There are 4 ways to turn a row about zero (a turn may also mirror it). The second row of each pair is the first, turned, with some noise. The first 28 pairs use one turn. New pairs use 2 turns, one after the other, and a turn may come again.
(in the rows, 128 means zero)
Some pairs, each with its turns in order after it:
[136 123 137 164 124 135]
[113 135 131 122 101 153]  A

[179 132 163 147  85 146]
[149  94 100 164 174 162]  S

[119 113 190 144 147 121]
[107  88 107  82 135 152]  S

[ 91 142 107 183 164  80]
[144 116 169  87  60 150]  S

[183 152 135  97 130 105]
[146 168 155 137  89 163]  W

[113 138  80 205  58 162]
[ 58 106 146 191 190  95]  W

[107  77  86 167 106 104]
[183 121 125  87 105 165]  F

[127 147 142  73 135 143]
[133 169 136  80 114 124]  W

[146 127 149 180  72 109]
[142 160 105 129  63 139]  F

[133  73 145 106 109  93]
[ 94 159 138 109 165 166]  S

[104  91 133 172  95 129]
[120 138  99 121 102 190]  S

[ 85 168 140 121 177 165]
[148 140 124  99 116  54]  W

[105 150 155 126 150  90]
[133 131 176 157 116 120]  F

[151 142 153 136 124  94]
[131 143 111 156 103 149]  W

[100 102 181 113 158  55]
[148 101 186 194 110 168]  F

[ 78 109 124 160 116 128]
[135 123 174  80 115 142]  A

[136 109 149 153 127 191]
[101 131 171 168  88 141]  A

[149 141 159 118 211 103]
[125 156 175 186 181 139]  F

[129 114 123 144 108 144]
[114 139 157 124 126 141]  A

[134 126 119 165 104  48]
[130 161  93  54 128 136]  A

[ 51 113 160 142 141 123]
[ 72 121 105  85  82 139]  S

[150 177  85 143 141 142]
[140 109  96 146 142 183]  A

[177 174 151 104  94 166]
[ 87 144  76 153 122  78]  F

[126 138 144 115 127 154]
[126 152 127 111 143 113]  W

[133 157 131 175  95 145]
[157 101 109 161  99 155]  S

[183 131 125 126 141 121]
[139 157  93 156 151 134]  F

[117 106 143 178  88 123]
[102  98  87 161 169 136]  W

[143  79 159 112 184 144]
[ 83  90 128 151  96  86]  A

New pairs. What belongs after each?
[116 172 133 113  82 115]
[108 135 169 142 131 176]  F S

[150 129 124 144  87 166]
[137  84  94 133 105 113]  A S

[ 83 114 115 159  83  65]
[113 195  99 119  74 165]  W S

[128 152 211  78 149 158]
[148 119 180 195 138  73]  W S

[130 139 139  91 145 110]
[138 160 132 149 156 131]  W A

[109 123  86 127  67  88]
[ 93 118 145 169 182  93]  A F

[169 127 122  77 131 142]
[152 146 124 186 117 121]  W A

[154 118  97 108 118  91]
[125 146 149 108 108  77]  A S

[168 143 123 101 160 193]
[170 180 120 145  84 139]  W W

[138 149 140  98 156 125]
[155 152 147 117 121 155]  A S

[139 135 128 157 116 141]
[108 150 144 125 113 118]  F W

[101 136 170 160  81  88]
[174 119 139  51 125 122]  W F

[138 117 131  76 144 126]
[136 131 160  91 111 143]  A S

[ 96 189  87 105 160 141]
[ 40 118 118 148 123 142]  A A

[139 129 194 197 139 193]
[124  98  78 200 104 192]  A S

[ 97 144 127 101 138 133]
[120 125 126 106 114  90]  F A

[154 106  65 160 148 142]
[164 160 193 106 102 115]  F W

[181 145 110 121 135 104]
[108 163 131 165 135 159]  S F

[142 122 164 169 120 118]
[112 118 127 182 121 130]  A S

[111 140 134 167 132 136]
[115 162 122 121 108 125]  F W

[143 112 126  62 132 104]
[153 119  90 118  92  85]  S W

[116 100 131 163 133 143]
[142 130 134 129 162 162]  W F

[167 132 116 123  53 144]
[118 105 130 130  83 192]  S A

[120 125 121  99 113 123]
[122 106 128 123 105 128]  S S

[ 77 141 121 139 133 118]
[ 93 150 120 152 140 102]  A A

[117 144 172  88 147 156]
[159 160 120 139  87 146]  A F

[144 145  97  73 151 148]
[152 165 113 161 120  83]  W A

[197 108 125 136 127 150]
[146  93 125 134 154 182]  F A

[155 179 114  92 129 112]
[115  78 116 177 127 149]  W S

[132 144 119 108 157 115]
[127 167 128 137 139 122]  W A

[137 129  67 178 140 129]
[114 158  69 126 132  89]  A S

[144 101 151 121 138 169]
[141 144 153  90  97 131]  A A

[ 86 114 128  99  81 140]
[ 93 143 169  95 166  95]  F A

[151 102 107 101 166 173]
[116 101 162  84  91 132]  A A

[160 143  94 104 116 141]
[128 130  87 115  93 151]  S A

[ 87 138 116 127 178 104]
[136 113 141 109 149 190]  A W

[145 156 106 132 184 158]
[158  78  87 140 113 118]  F A

[156 121 120 102 103 127]
[148  95 113 123 111 141]  A A

[ 96 124 180 136 137 168]
[ 91  90 169  93 129 131]  S W

[151 125 148 131  46 101]
[166 121  56  98  97 124]  S S

[121 102 142  76 121 128]
[128 110 117 108  96  90]  S W

[140 160 142 143 117  95]
[141 135  95 126 149  85]  A F

[100 188 137 149  98 133]
[ 81 101 167 154 125 160]  F S

